The rows of a group lie close to one hidden flat surface of 12 dimensions, which passes through zero. Surfaces can cross.
(in the rows, 128 means zero)
Known rows, each followed by its group:
[144 159 116 153 134 136 128 161 110 104 125 139 126 158 132 142 121 132
 104 129 146 108 182 114 130] | k412
[116 105 105 137 121 143 132 121 140 114  76 143 123  97 122  78 136 135
 109 153 143 110 106 143 158] | k412
[108 116 156 154 146 124 108  72 103  46 143 214 118 112 113 152 112 102
  50  99 136 101 137 105 134] | k921
[147 150 176 147 153 131 105 123  81 103 162 135 127 154 129 165 100 114
  94  88 147 114 175 128 102] | k412
[156 129 150 124 130 159 133 114 118 150 203 100  98 119 133 138  80 124
 147  98 105 102  89 139 100] | k921
[ 70 136 102 135 137 114 174 106 116  88  96 130 128 128  87 107 190 125
 106 177 136 110 119 124 152] | k921
[216 133 100 106 103 138 103 189 168 202  96  97  86 121 135 159 102 150
 202 125 146 162 107 156  79] | k751
[149 122 201 141 103 140 107 151 122 157 125 127 187 119 138 138 125  77
  92 135  93 153 149  88  85] | k74
[140 171 103 154 125 135 110 152 101  94  68  86 172 123 121 113 120 159
  97 168 128 108 176 112 107] | k74
[142  99 118  84  84 134 115 117 143 143  78  66 109 147 105  84 133 211
 161 126  71 102 121 118 148] | k74
[ 97 120 173 116 145 118 179 115 115 148 180 155 113 150 133 138 147  77
 116 116 144 117 102 173 132] | k412
[128 117 138 132 123  91  88 105 145 155 127  99 147 126 150 143 104 139
 167  82 131 189 121 127  80] | k412
[126 132 158 145 168 110 124  98  97 126 154 123  99 123 114 157 116 109
 142  93 181 151 110 169  93] | k74
[ 93 148  72 109 170 113 139 130 141 139 129 113 163 149 164  97 140 136
 144 131 172 138 142 173 181] | k412
[132 155 150 179 153 119 135 216  80  86 138 141 132 140 151 135  84 174
 147 143 174 146 226 136 151] | k74
[162 125 197 119 130 146  92 141 115 131 121 162 174  69 136 142  85  89
  84 137 115 135 122 129  90] | k74
[110 159 100 141 136 116 161  75  86 103 145 126 111 157 104 150 198  89
  76 164 138  74 116 131 163] | k751
[135 161 140 122 167  97  96 136 123 120  70 141 163 121  97 176 142  97
 106 125 183 174 155 140  66] | k412
[119 136  93 165 152 142 140 107 112 114 146 115 105 104 123 115 155 115
 133 160 164 125 112 135 171] | k751
[143 146 153 129 161 168 141 113  94 155 180  63 119 116 126 107  97 118
 138 120 139  94  97 173 111] | k921
[141 105 179 139 133 131 141 115 127 181 150 143  98 108 129 148 126  60
 132 104 162 148  63 178  77] | k412
[ 99 120 164 196 125 122 125 116  88 120 119  73 140 136 122  95 138 136
 132 130 140 148 158 111 119] | k412
[116 103 160 158 109 144 129 116 146  95 181 180 100 100 137 134  46 126
 120  72  90 121 104  93  62] | k751
[129 103 134 178 122 163 149 199 143 143 169 124 104 111 158  84  84 152
 187 128 138 159 151 114 152] | k751
[122 168 119 149 129 104 134  89 117 112 143 140 125 145 113 194 133  77
  85 108 133 121 112 115  35] | k921
[164 125 113  72  85 130  95  94 173 162 117 143 149 125 155 151 105 114
  98  99  70 101  78 126  87] | k921
[115 149 120  95 140  98  97 125 129 123 133  61 182 108 102 154 150 164
 189 157  82 190 155  63 125] | k412
[117 155 101 114 142 103 108  82 113 172 118  25 191 145 144 109 179 123
 141 150 132 146 125 144 149] | k751
[142 125 145 111 142 124 132 141 148 179 158 152 132 115 149 157 126  76
 143 113 152 161  98 158 109] | k921
[136  88 124 129  93 124 114 108 171 104 134 214  79 109 103 175 140 101
 124 105 103 153  98  61 111] | k74
[163 151  65 162 137 142 127 145 124 137 175 151 105 137 164 151 163  95
 130 163 163 126 147 111 213] | k751
[124 174 127 188 164 137 170 146  68 141 170  52 114 131 136 114 117 120
 148 157 188 111 130 187 113] | k74
[139  90 146 145  79 100 108  78 135 119 148 139  64 113 111 172 114 144
 161  92  90 152  84  87  77] | k921
[161 152  98 150  98 109  96  92 101 116 135  92 113 161 127 169 162 141
 124 140 105 120 158  79 150] | k751
[108 133 116 149 132 137 156 153 135 101 139 166 127 103 108 139 148 102
 125 169 128 140 137  86 132] | k921
[149  93 149  64  98 129 117  85 134 141 120 137 111 108 106 130 154 134
 120 143  79  98  74 136 166] | k751
[108 130 140 132 131  81 109  58 106 142 155  97 158 127 123 165 197  83
 128 144 117 169 112 101 146] | k751
[195 103 141 172 127 172  77 148 129 135 140 148  74 126 134 136  90 127
 136  80 162 138 155 107 134] | k74
[ 96 140 117 117 149 146 128  97 143 116 137 132 192  72 119 117 139  75
  93 165 103 132  93  95 116] | k921
[136  96 159 151 164 156 103  73 100 118 143 133  98  76 121 101 108 116
 119 110 176 121  89 172 158] | k921
[ 65 124  92 153 124 131 219 172 176 102 174 225  89 123 135 135 115  93
 137 133 127 125  99 111 101] | k751
[ 69 108 158 121 147  97 134 123 135 131 155 101 160 142 152  93  95 169
 179  83 122 174 151 137 129] | k751
[ 72 150 104 181 152 105 171 121  91  73 153 116 113 139 121 119 146 149
 138 155 156 124 156 122 155] | k74
[110 105 137 105 153 101 126  93 122 137 116 111 113  94  96 128 176 129
 167 151 156 166  91 155 168] | k751
[118 162  82 141 142 104 122 138 149 133 148 138 160 145 164 155 127 109
 134 117 148 162 153 111 117] | k412
[145 121 121 133 169 147  92  88  87 101  76  67  88  88  86  84 105 195
 148 122 184 108 110 188 138] | k412
[ 78 151 124 160 157  89 167 117 122 122 213 150 141 119 165 165 126  81
 147 127 150 168 118 128 115] | k74
[123 122 132 110 143 128 159 164 135 201 145  69 139 128 151  90 149 127
 194 149 150 162 111 179 163] | k74
[118 177  44 128 127  92 146 148 160 146 148 123 143 178 173 162 138 125
 155 120 143 151 151 119 107] | k74
[198  99 164  74  99 171  90 149 134 166  63 107 122 112 119  92  98 166
 112 125 102  83 109 174 136] | k921
[113  65 155 159  94 112 161 137 162 166 116 176  64 105 130 123 139 100
 165 117 152 167  67 155 108] | k412
[139 109  97 101  83 102 168 146 172 185 165 148  69 165 155 155 143 128
 185 112 109 133  81 147 132] | k921

New rows, each followed by its group:
[126 140 146 119 178 159 164 159 120 135 173 121 113  81  94 132 117 105
 170 153 155 146 101 148 115] | k921
[122 136 106  68 108 123 162 206 152 110  87 171 161 102 140 107 117 178
 133 200  88 107 142 142 174] | k74
[141 103 112 147  62 145 143 136 158 153 138 148 105 163 181 101 100 136
 104 101  80  78 114 124 130] | k412
[172 157 129 100 141 178 116 164 111 111 116 144 151 121 113 131 124 122
  74 159 118  76 159 122 155] | k412
[ 99 140 192  81 169  79 171 108  96 129 160 134 104 155  75 192 163 103
 150 113 149 145 110 173  92] | k412
[120 128 200 131 171 116 128 103  68 138 122  65 120 118  94 120 124 134
 143 115 174 138 115 199  93] | k74
[106 125 108 163 132 102 131 131 141  94 133 194 105 150 152 144 115 126
 118  92 165 144 153 127 131] | k412
[147 153  52 134 132 115 102  76 117  63 106 123  71 137 103 157 111 189
 124 108 145  90 123 126 119] | k751
[130  95 154 113 112 144 143 170 139 154 126 112 122 114 124  96 133 154
 177 153 105 147 129 121 167] | k921
[131 153  92 219 104 138 113 146 131 106 134  95 129 115 137 133  91 140
 144 127 119 157 155  52  54] | k751
[113 116 120 178  89 104  99 110 130 107  49 109 138 125 117 114 129 150
 113 123 124 150 141  92  74] | k412
[167 123 132 165 121 182  97 121 119 117 180 126 124  87 146 122  88 118
 117 131 105 115 127  82 146] | k412
[119 134 155  82 110 107 140 142 143 163 138 116 175 155 134 148 149 109
 129 131  79 142 129 115 106] | k412
[166 121 125 117 110 119 114 112 136 135 161 150  73 134 130 180 108 134
 151  94 120 127 102 130 108] | k751
[137 132 149 112 129 133 113  72 111 155 163  44 135 102 110 133 124 128
 157 127  94 132  80 123  92] | k412
[ 73 120 139 159 106 122 184 145 122 107 135 173 146 175 147  97 164  98
  75 149 114  97 156 112 167] | k412
[155  90 101  79 130 153 105 121 168 157  81 136  92 120 107  99 142 148
 149 114 143 122  92 154 171] | k74
[ 87 136 137  85 114  70 140 105 129 138  30  96 169 154  91 128 197 132
 110 151 119 139 121 148  93] | k921
[116 116 120 151  97  96 112  95 150  94 129 194 116 116 127 179 137 103
 107 115 106 151 118  70  98] | k921
[178  87 206 142  69 151 118 209 147 209 108 152 152 123 154 124 148  70
 125 155 101 170 147 103 133] | k921
[100  89  89 151 119 148 146 104 137 114 151 169 112 121 169  66 151 125
 110 147 135  96 113 136 249] | k921
[ 94 104 125 119 145 108 166 102 141 175 168 101  92 149 124 119 172 109
 192 111 153 165  83 160 150] | k74
[135 148 125 162 121 132 135 125  77 105 105  82 104 158  98 123 159 155
 118 157 137  95 163 121 144] | k751
[ 94 136  61 118 153  97  99  88 150  35  75 175 129  80  85 148 131 173
 124 135 135 150 129  81 123] | k921
[ 96 136 183 121 147 111 169 151 108 169 158  84 139 184 142 115 115 127
 151  89 146 133 145 186  94] | k751
[ 62 121 152  61 188 116 147 123 127  72 122 162 167  94  81 113 139 147
 130 146 121 139 133 132 161] | k921
[105 112 159 107 149 102 157 151 124 136 116 140 114 118  93 139 166 123
 168 149 153 169 123 147 140] | k412
[110 157  73 126 142  99  91  73 120  90  67  94 159 143 120 118 135 163
  95 119 144 114 143 134 113] | k921
[174 150 153  84 122 116  90 101 130 145 154 126 132 148 135 196  84 119
 115  66  99 118 114 135  50] | k412
[124  94 221 120 136  78 100  86 104 123 179 168 106 132 117 200 123 104
 144  66 131 183 128 123  99] | k751
[118 134 141 116  96 135 130 131 139 110 151 174 175 162 161 130 112 108
  59 113  63  86 157  83 126] | k751
[142 158  58  89 120 115 128 122 148 131  61  86 112 131  94 137 145 172
 148 149 127 109  99 148  93] | k412
[107 159 129 118 162  94 116 122 121 145  72 100 190 125 105 140 181  87
 108 155 170 169 139 145  97] | k751
[135 102 181 121  99 157 146 191 126 115 135 160 135 135 122 110 117 147
 122 149  75 114 173  83 168] | k921
[142 134 119  74 163 130  91 137 158 159  98 141 195  92 145 125 130 100
 121 138 149 162 121 154 141] | k412
[179 145 210 134 104 159 139 190  99 160 150 105 131 165 120 157  99 108
 110 117  96 106 166 117  62] | k921
[123 130 136 202 111 165 161 122  94 108 212 114  97 137 144 113 115 112
 116 136 103  87 132  87 151] | k921
[157 140 193 153  90 161 147 163  84 156 177  72 147 126 155 114  86 129
 119 153  74  90 133 130  99] | k74
[144 120 146 183 134 146 136 116  80 150 126  60  77 129 115  97 140 134
 150 137 176 115 115 173 134] | k921
[157 122  91 142 127 146 120 143 144 157 128 140 108 115 156 118 126 110
 134 134 166 131 106 155 154] | k921
[146 112 174  70  97 147 140 144 133 140 114 136 127 135 107 125 115 140
 109 131  67  83 113 134 116] | k921
[131 131 197 152 123 118 177 206  89 133 150 158  96 181 119 158 135 122
 137 129 150 133 191 141 125] | k74
[175 141 109 113  86 134 128 145 148 199  89  62 125 118 114 142 160 114
 156 170 103 139  84 124  80] | k751
[118 154 121  99 163 109 132 130 128 120  81 154 156 102 106 152 144  98
 100 150 169 140 113 167  97] | k74
[ 64  91 154 106 117  78 136 122 136 116  86 121 155 150 121  93 156 175
 156 122 108 165 149 126 157] | k412
[129  89 158 118  89 133 145 179 169 194 175 110 136 126 170 104 101 142
 203 117  77 173 119 110 133] | k751
[ 96 135  86 104 141 125 118  88 147  87  92 159 172  80 121 112 143 116
  85 158 119 118 100 118 147] | k74
[152 119 150 110 141 154 113  93 109 121 200 113  98 112 131 136  87 150
 149 101 100 102 107 129 153] | k412
[176 149 135 143 145 193 116 149 120 171  96  88 146  94 129  89  99  93
  93 142 162  96 103 179  83] | k751
[147 189  88 113 165 125  98  83 106  75 143 136 130 136 106 190 108 125
  81 106 138  90 137 120  85] | k412
[124 126 113 155 139 156 115  45 103 128 148  65 102 140 119  94 131 126
 109 100 131  83  93 138 130] | k74
[115 107 115 179 110 171 119  99 128  80 165 155 127  83 141  94 101 123
  91 139  87 100 115  65 156] | k751
[113 134 137 148 166 142 129 115 107 142 154  63 130 125 144  85  83 149
 155  94 161 125 119 177 110] | k751
[187 111 108 146  77 195 136 154 168 180 144 145  94 110 140 123 135  71
 113 151  95  96  80  94 129] | k74
[116 138 118  87 127  71 144 132 152 155 130 141 121 162 127 183 156 122
 167 113 133 171 120 141 103] | k751
[153 154  45  83 148 132 105 125 175 136 126 158 139 117 162 143 109 129
 131 115 146 123 106 152 141] | k412
[111 169 136 161 154 132 148  88  88 100 146 134 125 150 114 152 127  77
  55 109 152  78 120 149  58] | k751
[102  82 154  43 123  90 118  89 165 191 126  89 157  98 129 110 154 146
 202 127  92 186  62 156 154] | k751
